The same things were measured in two ways. Each way mixes the same 13 hidden numbers, adds some noise and spreads widely along 7 directions of its own, which tell nothing about the thing.
In the rows, 128 means zero.
Some things both ways: the first way, then the second way.
[193  97 161 165 158 144 125 114 137 108 119 157 101 145 206 115 122 117
  79 186 103 104 117  81  71  75  78]
[159 132 143 115 107 156 101 221 147 119  79 155  86 192 125 126  90 130
 134 160  88 179 155]

[118 157 139 112 151 166 163 158 143 124  98 105 156 140 113 156 168 108
 128 113 109 138 163 111 119 101 102]
[147 122 159  99 156  83  47 135 112 124  64 140  92 165 181 179 175 109
  86 204 126 113 108]

[142 111 129 131 147 119 186  85 113 113 144 115  86  56 138 119 159 111
 178 109 124 132  90 133 156 138 176]
[130 152  83 111 144 134 134 121 138 148 137 135  90 112 155  95 125 111
 137 125 158 154 125]

[155  90 183 180 111  99 109 130 123  22 131 146 119 177 177 108  97 115
  82 150 178 111 115 141 132  70  81]
[ 76 123 149 144 165 116  95  64 105  95 121 151 131 129 152 112 177 119
 130 119 181 128 148]

[117 138 131 160 150 124 145 125 111 124 126  99 148 161 127 155 123 122
 139 132 129 116 154 134 141 105 120]
[149 128 166 117  93 131 192 159 113 151 119 123 128  82 114 119  82 153
 118 137 175 123 113]

[ 98  87 106 185 173  76  88 117  57  59 128 129 137 111 131 118 111 122
  95 147 133  78  74 170 129 126 113]
[105 163  20 148 211 160 111  82 119 159 100 153 127 133 136  93 131 129
 146 123 139 150 157]

[172 138 147  87 129 121 168  90 107 116 134 127  89 109 116 111 137 112
 154 120 131 155 122 126 125 135 171]
[150 151  52 128 154 149 119 107 170 137 122 123 149 144 131 166 129 134
 139 142  99  89 101]

[142 102 131 192 150  82  95 151 128  57 104 138 101 114 158 114 104 117
  81 143 126 112  42 145 103  73 106]
[152 120 122  82 159 148 142 139 136 164  91 149  97  81 159  87 108 114
 130 144 131 152 110]

[107 192 114  95  78 188 129 133 148 220 105 108 163 144  89 150 113 134
 134 113 111 160 192 118 121 162 125]
[ 77 131 160 153 100 122 137  75 134 100 186 106 153 128  91 143 154 123
 136  86 109 108 106]

[110 147 142 116  71 174 102 134 163 170 120 127 167 179 110 148  82 142
 111 139 144 146 161 129 129 160 100]
[163 138 201 100  76 125 118 178  84 140  57 177  66  76 111 132  89 151
 121  95 116 123 117]

[127 128 134 145 131 143 176 161 161  81  81  86 132 148 112 161 170 124
 122 120 127 115 136 134 142  61 139]
[118 155 138  97 127  77 149 170 152 129 144 165  30 116  88 146 132  93
  86 139  69 109  62]

[187 107 153 108 136 147 147 111 125 123 156 122  77 125 164 121 128 131
 136 148 133 139  95  94 129 103 153]
[ 58 158  41 179 163 164 112  90 164 122 180  72 117 227 123 117 118  97
 165 113 122 207 172]

[133 163 129  69  84 177 168 111 112 164 121  95 157 118  89 127 145 115
 156  97 140 141 190 134 131 156 152]
[130 136 103 105 139 116 137 179 127 128 156 174  97 145 135 118 121 128
 144 147 145 150 159]

[ 40 109  92 153 129 130  49 136 152 189 128 178 140 131  99  49  84 108
 135 149 120 150 115 149 136 224  64]
[193  96 187  94 106 135 126 148 136 122  68 155 152  94 130 174 128 149
  91 182  87  63  98]

[113  73 158 112 171 158 114 140 171 129 150 164 145 142 191  86 133 121
 131 167 115 102 151 103 111 174  73]
[127 116 132 142 104 128 113 141 125 129 133 106 121 175  78 180 120 116
 119 139  34 128 117]

[136 113 135 151 108 152 153 122 110  61 137  89 114 123 115 132 128 129
 152 118 192 140  84 162 187  87 142]
[116 135  92 148 127 149  82  94 115 132 113  99 118 140 178 118 144 119
 148  85 185 187 158]

[143 133 155 109 100 175 177  90  90  69 142  71 118 126  93 135 175 142
 128 141 156 145 171 170 170 105 171]
[120 146  70 159 127 158 142 163 122 139 143  97 166 144 168  99  82 124
 167  63 144 160 154]

[112 109 129 103  82 176  91 129 142 146 140 131 127 168  85  93  95 118
 141 123 155 182 160 130 126 184 118]
[123  88 173 153  89 134 102 137 115  95  91  90 196 146 126 201 131 134
 136 153 114  73 116]

[ 57 155  97 141 124 165 114 132 121 187 141 105 191 123 114 140 125 142
 130 151 107 130 172 137 158 156 113]
[158 110 200 112 100 153 109  78  93 126  69 132 184  79 129 126 131 152
 118 112 125  72  95]

[125  78 138 152 183 110 147 117 125  99 140 135 113 117 178  88 135 115
 160 154 118  84 141 117 107 113 109]
[186 132 100  85 127 133 135 198 172 167 101 145  66 126 135 129  80 128
 123 162 127 178 112]

[106 160 160 110  35 185  97 120 173 187 126 132 144 199  80 130  83 137
 101 149 150 172 205 140 143 175  90]
[ 86 142 165 175 100 134 102  99 108  84 110 130 152 135 100 188 131 142
 138  61  67  59 111]

[127  82 165 158  79 123 121 111 171 106 126 136  89 173 125 112  82 125
 139 132 171 114 146 148 136 143 108]
[ 96 105 136 161 117 127 180 118 140 130 186  88 204 119  89 145  92 139
 157 133 137  90 146]

[ 70  91 107 170  85 137 113 125 157 157 119 120 132 130  98  96 117 108
 149 117 144 118 135 154 151 171 110]
[111 138 134 125 101 186 136  58 131 127 113  86 148  60 123 151 142 123
 153  84  81  80  78]

[ 74 103 127 146 100 183 145 111 143 139 121 103 158 160 111  87 157 123
 158 145 151 109 209 154 159 153  99]
[128 141 119 142  81 143 118 197 149  95 144 120 111 163 118 176 111 127
 139  81  65 138 124]

[121 151 135 153 140 156 178 110 129 160  87 114 170 130 163 169 151 115
 129 121  91  89 185  87  83 104  93]
[140 156 131 109 120 141  87  71 135 149  88 110 102  93 142 116 163 123
 118 104 135 146  89]

[171 102 150 198 154  77 151  72 153 107 107 182  69 115 211 133 114 116
 109 150  92 112  86  96 114 120 130]
[110 122 128 137 141 119 180 155 148 113 166 159 162 125  82 115 102 128
 116 148 107  85 122]

[ 89 103 126 121 149 119  81 182 116  76 146 115 145 154  90  98 106 133
 104 168 127 125 173 154 115  99 109]
[ 99 132  99 158 113  99 127 205 149 105 149 165  63 180 112 155  99 108
 149 105  93 149 133]

[ 24 135  62 139 176 102  96 183 134 201  99 103 203 149  96 162 114 140
 128 136  58  91 156 105  93 144 127]
[163 135 175  86 101 130 147 140 130 169  95 114  97  70 129 109  87 128
 117 151 145 125 112]

[176 129 176 115 100 159 196  53 149 147 117 154  98 144 173 136 148 103
 153 110 130 159 152  70 128 158 134]
[117 138  41 160 144 145 157 151 157 124 142 111 137 152  93 154 112 115
 115 137  75 115 121]

[140 131 133 126 148 106 160  75  97 134 124 148 116 110 154 139 140 121
 123 138 107 108 123 105 141 140 145]
[121 138  84 149 158 144 177 127 150 127 158 155 159 134  92 113 107 140
 126 147 110 106 158]

[181  74 153 124 144 152 105 117 121  17 143 137  80 148 137 102 123 141
 104 161 177 156  60 166 160 133 148]
[112 137 108 149 140  97 100 184 105 116 107 162 105 195  80 159 115 121
 100 140  79 119 121]

Other things, the second way, with their names:
q_765: [144  99 170 106 174  82  82 147  81 148  67 145 176 136 171 121 116 136
 126 173 193 112 140]
q_230: [106 146 104 126 166 124 122  75 145 115 120 147 112 104 129 119 168 114
  98 158 150 101 106]
q_525: [ 92 106  76 172 162  97 138 112 122 139 172  64 218 172 141 112 128 101
 132 151 175 125 141]
q_862: [149 158 159  74 118  79 145 141 159 150 157 185  26  94  94 108 128 120
  93 146 129 138  86]
q_319: [130 136 140 121 103 109 115 166 121  95 133 181  99 149 114 156 147 133
 139 122 105 104 125]
q_619: [105 102  97 146 150 154  95  84 126 141 154  61 213 158 164 142 129 129
 174 110 150 158 162]
q_920: [129  96 127 127 126 145 143 183 134 128 117 137 130 150  96 178  85 129
 156 143  46 110 127]
q_76: [ 87 144 106 134 175  80  98 146  81 117 141 163 111 193 139 117 152 112
 127 161 169 138 156]
q_771: [102 148 165 137  67 156  79  80 121  99 122 104 112  98 133 175 163 119
 155  62  81  90  87]
q_40: [168 117  88  95 176 152 100 148 103 180  88 183  87 127 153 112 105 136
 131 163 130 175 146]
q_246: [172 126  82  91 188 124 121 135 143 170  80 161 108 115 161 123 119 124
 113 203 123 122 132]
q_188: [107 128 134 148 118 100 102 145 170  63 139 188 104 164 118 158 152 127
 132 149 128 100 164]
q_386: [141 128 181 116 150 112  94  97 122 122  52 143 126 123 140 166 137 145
 107 159 141  81  92]
q_282: [ 78 137 129 137 172 111 105 111 115  91 118  92 154 193 157 110 160  81
  99 181 150 114 130]
q_879: [189 107 125  83 150 155 180 203 116 179  89 172 133  94 142  96  59 150
 143 209 155 131 146]
q_162: [185 105 142  88 136 116 175 208 141 149 101 201 104 114 116 120  87 141
 112 196 106 112 119]
q_794: [140  99  70 131 167 161 123 134 106 164 107 134 134 134 153 115  97 126
 144 144 160 176 148]
q_593: [157 129 109 112 176 141  82 103 113 151  93 150 138 139 186 128 121 144
 134 137 166 137 156]
q_529: [106 157 130 132 140 115  98 142 125  75 128 203  72 177 128 141 170 124
 112 126  85 125 162]
q_979: [143 144  85 102 180 138  70 180 139 150  78 170  63 188 147 137  94 120
 157 135  94 185 140]
q_595: [159  96 137 120 105 110 136 207 133 151 101 151 106 113  95 165  80 135
 113 149  93 135 123]
q_407: [175 119 181 120 114 115 118 147 130 135  46 159 132 109 107 146 117 143
  79 185  97  81  99]
q_247: [166 109  88 107 133 147 140 155 145 166 120 164 129 100  88 137 100 145
 141 158  89 125 133]
q_946: [154 100 185  93  92 151 141 188 115 136 107 159  98 107 154 103  95 126
 147 164 137 157 160]
q_715: [127 123 118 134 114 134 158 136 130 132 139 155 111 112  84 156 111 135
 127 138  83  98 117]
q_636: [104 148 129 163  85 143  75  57 130 114 150 100 127 140 116 172 168 126
 151  96  90 112 142]
q_716: [124 132 141 160  87 144  78  83 154  80 112 136 136 142 140 187 162 143
 154 114 123  89 144]
q_97: [191 117 151  89  98 159 170 105 127 178 118 132 142  29 187  90 121 149
 145 169 193 116 138]
q_803: [178 114  63  81 183 147 105 151 147 192  78 137 107 119 164 113  89 118
 138 175 122 160 123]
q_983: [127 142  67 144 132 162  93 105 121 137 109 110 118 137 161 128 121 112
 149  88 128 150 130]
q_967: [153 119 104 118 132 157 120 102 121 177 109  78 138 103 167 111 110 113
 129 132 146 160 124]
q_519: [143 127 147 117  81 101 188 209 110 173 161 103 102 102 106 115  53 133
 124 115 174 177 120]
q_454: [147 109 125 123  83 168 162 185 122 180 115 100  84  73 145 118  63 121
 157  99 133 198 137]

Some of these things the first way, each followed by its name:
[164  96 165 158 107 135 157 115 199 106 103 151  73 133 158 102 108 119
 153 137 158 113 105 139 136 117 105] => q_862
[ 94 112  93  89 145 133 112 117 106 153 150 144 130  89  96  98 120 118
 162 120 127 136 123 141 160 210 151] => q_715
[ 86 101 125 150 144 114 108 161 151 120 127 122 146 123 138 114 106 128
 132 141 113 103 128 130  96 118 102] => q_803
[121 107 151 137  52 147 122 150 148  88 136 110 111 171  66  98  85 114
 141 140 217 141 140 164 183  78  96] => q_716
[ 85 107 130 185 138 150 170 147 127  87 126  79 147 111 115 137 170 116
 139 151 144  76 164 159 180  54  89] => q_162
[150 138 147 147 101 148 129 126 181 136  96 152 115 149 150 158  80 126
 127 116 136 147 110 102 107 128 100] => q_595
[129 115 134 130 159 111 138 131 108  85 133 123 134  95 134 107 141 109
 125 136 121 115 112 143 121 113 127] => q_319
[ 55 110 103 213 142 120 128 149 152 130 131  97 147 113 120 135 118 126
 154 144 128 110 109 159 171 102 102] => q_983
[ 88 100 140 122 153  93  92 142 135 120 128 164 141 139 132  84 105 107
 115 143 110 115 133 122  89 162  85] => q_246
[ 68 113 103 174 150 140 117 141 137 150 109 102 157 166 117 134 160 119
 110 144  83 143 142 103 117 125 117] => q_282
[102 140 137 115 134 169 156 103 127 173 138 112 160 115 126 134 149 110
 154 119  99 132 200 124 111 182 114] => q_76
[145 118 146 129 156 123  91 141 149 103 128 138 118 175 143 118  78 137
 135 135 134 152 115 146  97 159 124] => q_519
[123  99 148 130 184 104 101 143 107  45 134 131 130 158 138 116 120 128
 105 149 109 141 140 134  77 123 126] => q_525
[111 136 140 105  99 159 102 143 114  86 129  90 144 148  83 143 113 151
 106 126 150 155 137 167 120 135 139] => q_765
[136 168 137 162 135 146 151 119 132 168 135 124 155 120 173 170 102 118
 144 121 109 134 158  98 122 111 102] => q_794
[127 116 106 120 127 137 145 128 134 126 112 124 129 109 107 119 140 115
 143 119 121 118 154 143 139 149 155] => q_771
